The same things were measured in two ways. Each way mixes the same 9 hidden numbers, adds some noise and spreads widely along 5 directions of its own, which tell nothing about the thing.
In the rows, zero is written as 128.
Some things both ways: the first way, then the second way.
[ 99 173 108 137 157 131 122 128 136 105 106 143 135 199 143 102 114 180
 117 171 123 124]
[159  84 136  50 153 117 102 106  97 108 163 134 148 168 144 147 108 136
 114 153]

[134 142 126 141 136 146 111 148 120 128 111 132 136 155 145  76 173 112
 144  89 161 140]
[108 126 102 113 160 114 158 113  82 160 139 108 141 115 162 119 152 171
 119 141]

[ 75 120 125 100 138  97 160 173 150  75 174 101 133 113 107 162  93 141
 118  99 126 174]
[ 84 154 140 172 112 121 172  92  98 156 123 150  82 216 120  87 141 126
  89 175]

[137 123 157 128 125 139 170 171 128 161 131 190 114 120 138 150 130 142
 106 140 146 114]
[109 125 122 173 138 133 121 146  79  79 155 102 159 131 184 183 124 123
  92 118]

[175 132 126 118 134 137 144 136  97 187 117 164 155 100 100 148 153 101
  98 151 121  51]
[ 59 120  58 190 123 101 144 131 105 127 103 117 105 174 138 121 150 104
 118 113]

[150 160 140 154 114 120 123  85 145 134 122 158  65 159 146 127 113 189
 136 184 142 155]
[109 167  44 147 109 131 146 116 143 137  61 133 102  64  95  99 138 153
 170  65]

[105 166 130  93 132 138 145 161 135  91 160 136  92 138 129 122  94 148
 145  88 125 118]
[169 175 170  79  61 176 144  62 114  73 156 102 111 133  62 116 130 142
  89 168]

[147 179 137 136 120 155 114 105 129 157 128 142  93 118 142 100 123 135
 142 129 124 109]
[149 110  80  73 134 105 163  84 143 150 103  77  89  94 135 135 168 148
 170 120]

[149  84 149 127 107 146 113 112 106 127 149 107 127 115 123 153 129  86
 134  89 132 161]
[132 121 189 126  85 142 108 126 127 137 153 162 142 149  84 117  97 117
 102 135]

[118 109 122 148 118 112 123 113 144 128 104 120 140 145  73 171 136 130
  98 159 125 153]
[127 135  72 170 135 110 185 120  79 142 145 154 108  94 209 142 107 124
 122 153]

[134 114 139 143 127 141 138  87 126 161 150 142 112 150 105 177 136  96
 115 153 145 140]
[163 166 150 182  88 149 144 119  78 146 123 107 169  26 146 117 115 167
 142 117]

[155 175 147 111 146 122 177 126 123 217 154 160 140  90 128 143 105 128
 103 176 131 102]
[146 126 145 145 163 119 179 130  92 111 110  91 127 133 180 169 142 172
 111 142]

[127 147 135 131 163 120 131 143 122 179 126 152 167 137  98 119  87 159
  73 215 118  91]
[158 150 155 102 118 178 143  83  99 117 169  96 144 156  82 149 141 129
 118 133]

[100 124 108 156 134 129  97 129 138  94 126 110 122 145 134 125 108 139
 129 129 137 184]
[156  98 134  85 125  94 167  82  81 178 159  78 113 125 155 126 157 143
 135 168]

[146 135 134 155  97 103 110  67 133 120 126 112  91 112 138 132 157 136
 150 141 146 182]
[143  38  82  40 159  79 129 133 146 153  94 106 135 137 116 135 144 143
 167 112]

[151 154 146 107 115 129 148 101 127 144 174 144  80 126 152 156  97 151
 138 137 133 152]
[191  64 147  21 116 107 134 100 100 107 131  72 134 170  86 142 144 143
 134 149]

[146 168 122 100 114 155 144 189 112 143  95 143 158 125 160 117 156 107
 134  44 133 126]
[132 140 105 169 113 165 225 123 121 188 126 144 117  95 115 145 132 123
 142 123]

[118 115  90 118 128  78 132 131 143  92 134 108 138 132  95 171 121 137
 124 124 140 182]
[173  68 137 117 138 102 164 113  77 122 133 108 136 195 154 150 121 120
 125 182]

[126 171 133 104 156 157 162 107 128 185 165 154 108 133 139 152  85 117
 116 163 114  93]
[152 114 151  55  92 106 158  93  88 124 131  73 100 163  80 118 158 154
 111 144]

[ 75 128 114 115 147 112 172 174 147 115 124 114 177  69  99 154 132 104
 102 117 103  97]
[157 148 177 149  93 176 174 124 131 116 150 102 136  93 105 176 129 125
 109 122]

[139 169 195 107  95 149 170 160 119 131 133 158 110 111 162 121 145 143
 129  76 121 108]
[ 91 174  93 138 119 186 129 122 172 116 122 192 125  97  93 125 103 130
 112  94]

[120 146 149 133 126 129 120 154 140 111 142 138  88 129 136  79 132 139
 159  78 173 175]
[ 55 184  88 128 136 138 168  94 117 136 117 135  89 147 121  87 160 172
  83 141]

[177  70 165 142 117 137 116  68 117 179 136 134 120 117  87 139 154  83
 127 146 141 119]
[135 136 123  78 102 157 113 124 114 101 143 114 152 113  61 138 128 142
 117  87]

Other things, the second way, with their names:
<473>: [185 110 168 112 110 116 163 116  67 114 108  46 156  99 132 131 149 182
 128 150]
<343>: [125 173 154 105  52 165 129 118 144  35 158 145  91 136  67 156 106 111
  58 123]
<408>: [127  77 119  85 123 157 127  96 181 147 151 118 140 137  93 146 143  94
 140 140]
<323>: [ 95 184 147 229 125 148 133 137 114 140  83 139 143 111 129 107 123 164
 123  95]
<173>: [ 93 169 109 130 136 141 193 110 122 174 142 157  90 111 131 120 139 155
 105 129]
<104>: [147 165 109 236 112 141 161 164 114 113  89 180 114  94 156 177  78 110
 148  68]
<133>: [205 145 183 140  81 141 162 113  89  92 107  64 155  67 108 135 126 172
 133 142]
<125>: [154 108 129  73 144 128 153  83 120 158 164 139  91 185 128 157 130 107
 137 143]
<381>: [163 126 205 133 106 172 123 159 131  68 119 123 175 131  81 171 101 147
  94 109]
<334>: [125 106 159 159 179 121 130 134 127 136 129  92 154 131 183 176 143 144
 129 123]
<120>: [179 160 164  78  71 203 155 105 149  64 142 162 130 112  51 140  89 137
  88 144]
<442>: [ 73 131 120 159 123 157 160 107 122 185 143 162 150 121 142  83 132 141
  95 176]
<247>: [135 148  55 109 165 112 131  81 105 124  77 170  95 186 126  88 115 153
 158 127]
<507>: [ 92 143 143 153  52 192 138 162 185  89 119 170 116 128  37 167 107  86
  87  71]
<123>: [172 162 128 165 141 148 148  67 141 147 168 151  90 100 198 173 103  94
 161 146]
<538>: [113 152 111 157 133 136 139 104 146 138 102 201 107 138 139  91  95 138
 120 154]
<564>: [114  82 119 112 116 124 135 133 143 160 133 115 130 128 115 156 141 107
 137 104]
<129>: [160 110 110  80 142 133 138 142 102 102 116 121 174  49 155 143 112 187
 121 123]
<452>: [ 98 101 146 119 133 202 142 103 186 116 153 155 140 221  74 160 131  81
  92 159]
<448>: [179 141 106 129 129 118 116  80  89  97 143 105 125 122 157 142 113 123
 156 136]
<233>: [ 96 187  20 157 145 116 110 102 113  77 109 164  89  88 196 125 105 138
 131  98]
<12>: [115  85  46 149 155  89 104 116 132 125  86 168 107 177 173 129 106  93
 167 119]
<39>: [159  83 132 148 132 118 127 138 119 114 101 150 145 145 154 149  95 120
 139 136]
<584>: [107  59 147 172 131  95 117 146 115 201 126 130 148 177 138 134 133  92
 152 115]
<449>: [191 167  97 192 153 150 110  75 112 151  88 176 151  77 185 105  79 145
 204 125]
<15>: [189 107 137 108 130 173 107 114 143  68 104 153 154 187  78 160  87 109
 146 118]
<339>: [107 171 116 210 117 140 176 142  94 128  95 119 130  94 138 128 133 157
 117 106]
<177>: [ 82 120 112 152 160 131 137 146 132  83 115 129 126 161 171 168 134 137
  86 129]
<510>: [120 122  85 155 161  75  95 145  85 114  97 135 129 120 190 138 108 149
 146  86]
<29>: [ 91 111 153 156 117  97 115 150 117 132 132 132 125 162 127 130 124 122
 100 120]
<93>: [110 184 143  94 137 167 156 114 135  87 128 158  95 188  59 139 124 157
  80 107]
<239>: [162 141 138 178 142 166 124 122 128 130  86 105 167 107 119 157 125 141
 176  78]
<445>: [106  93 123  87 133 130 139 140 107  91 134  87 116 241  63 182 159 106
 100  90]
<53>: [116 183 151 216 131 129 119 111 127 114  95 155 109 123 174 117 107 148
 120 127]
<113>: [168 136 143 170 122 167 156 135 120 147 122 130 176  40 147 153 105 149
 150 115]
<415>: [133 136 139 159  73 160 118 144 162  73  99 151 118 157  49 148 100  93
 120  83]
<561>: [103 122 162 158 128  72  93 164  62 149 127 121 148 119 168 122 118 164
 113  91]
<237>: [162 141  46 140 124 103 125  99 133 121  85 153  93  61 182 129 100 127
 188 100]
<108>: [166 108  95 119 184 141 206 100 140 173  99 126 106 153 135 167 144 133
 178 127]
<539>: [126  84 108 139 105 127  97 131 133  88 100 139 137 191 104 137 111  89
 131 120]
<265>: [151 134 147 105 127 106 112 131 108  81 133 125 112 118 161 165 108 149
 107 114]
<417>: [116  64 126 102 162  81 123 143  86 155 124  76 157 154 151 144 158 152
 135 116]
<238>: [200 137 192 136 109 164 103 107 127 101 151 142 166  92 135 153  80 129
 137 139]
<236>: [100 179 123 177 124 122 122 128 107 139 117 160 121  74 169 111 109 165
 116 105]
<345>: [128 157 141 205 116 127 143 145 127 131 112 134 118  65 175 163 111 134
 135  89]
<74>: [127  58 152  94 102  87  78 106 126 162 171  75 126 168 114 150 153  78
 149 112]
<430>: [133 108 139 144  92 142 110  90 154 179 115  87 167  65 104  87 149 133
 166 135]
<23>: [137  96 139  96 155 159 128 123 138 140 112  72 182 123  90 149 161 158
 147 103]
<205>: [141 118 112 106 125 138 172 131 112 124 126  87 132 103 109 163 149 144
 130 103]
<336>: [164 175 127 173  78 148 168 131 102 139  78 104 139  19 108 118 125 176
 158  80]

Some of these things the first way, each followed by its name:
[127 104 147  99 153 109 194 147 138 179 144 153 175  69  97 161 118 118
 100 170 108  66]  <445>
[ 73 147 125 107 140 129 133 191 148  75 110 119 149 147 147  95  90 172
 127 103  95 137]  <125>
[161 119 160 133 123 128 105 110 130 154 163 140  83 130 118 125  84 146
 130 147 148 177]  <53>
[118 117 102 112 138 103 107 164 121  62  98 123 171 143 127  91 139 176
 128 139  99 102]  <448>
[179 125 140 110  92 143 107 113 113 121 120 140  91 160 120 131 140 135
 153  97 129 133]  <12>
[147 152 102 120 142  93 103 130 132 155  94 108 178 111  98  83 128 142
 125 149 118 134]  <108>
[126 119 161 137 122 131 161 108 135 185 143 148 121  93 120 181  92 126
 100 178 107 125]  <345>
[ 74  78 136 107 145 152 184 139 132 106 145 120 155 129 157 150 161  82
 141  90 126 112]  <561>
[157 130 124 137 121 114 134  86 135 153 177 137  66 126 129 167 120 110
 153 126 175 190]  <473>
[114 165 119 133 141 123 158 113 124 161 116 139 162 131 113 163 145 121
  85 175 113  93]  <113>
[112 122 127 127 154 163 132 116 126 152 119 129 151 146 104 115 146  87
 123 125 119  76]  <236>
[ 95 141 107 102 151 135 173 172 106 128 111 129 204  84 152 139 151 104
 103 128  91  37]  <29>
[ 55 115 117 120 153 149 161 165 117  92 124 118 199  82 130 153 135 110
  84 145  69  30]  <74>
[179 173 146 129 105 134  90 103 111 146 137 135  95 168 143 110 104 161
 129 128 142 163]  <538>
[124 142  91 135 137 151 120  92 141 114  96 124 104 178 114  99 210  81
 185  73 174 131]  <129>
[122 106 111 129 133 131 110 140 138  82 101 137 116 181 156  82 156 155
 173 113 138 148]  <510>
[111  85 151 141 116 116 125 104 164 133 152 135  79  98  75 170  84 140
 129 163 115 162]  <343>
[ 99 142 155 132 138  95 193 121 126 151 163 140 149  82 150 182 124 143
  80 189 122 122]  <417>
[186 127 130 133 125 138 115  99 123 197 136 155  96 131 138 128 117 116
 149 141 161 161]  <381>
[113 107 146 106 112 160 179 140 147 150 137 151 104  81  95 185 137  72
 135  77 118 101]  <507>
[132  95 120 157 134 111 110 101 158 155 130 127 110 104  43 129 154  81
 142 129 166 148]  <177>
[108 200 153 124  99 126 161 160  98  77 164 146 107  88 205 152 145 153
 104  87 128 117]  <430>
[ 50 177  98 139 147 122 157 164 132  80 126 115 163 146 110 145 159 117
  94 101 145 121]  <442>
[155 129 160 104  86 150 127 106 131  97 130 135  60 153 130 131 136 141
 171  75 115 142]  <237>
[152  88 161 138  96 115 100 106 125 112 144 117  98 123 119 143 108 144
 131 121 137 201]  <238>
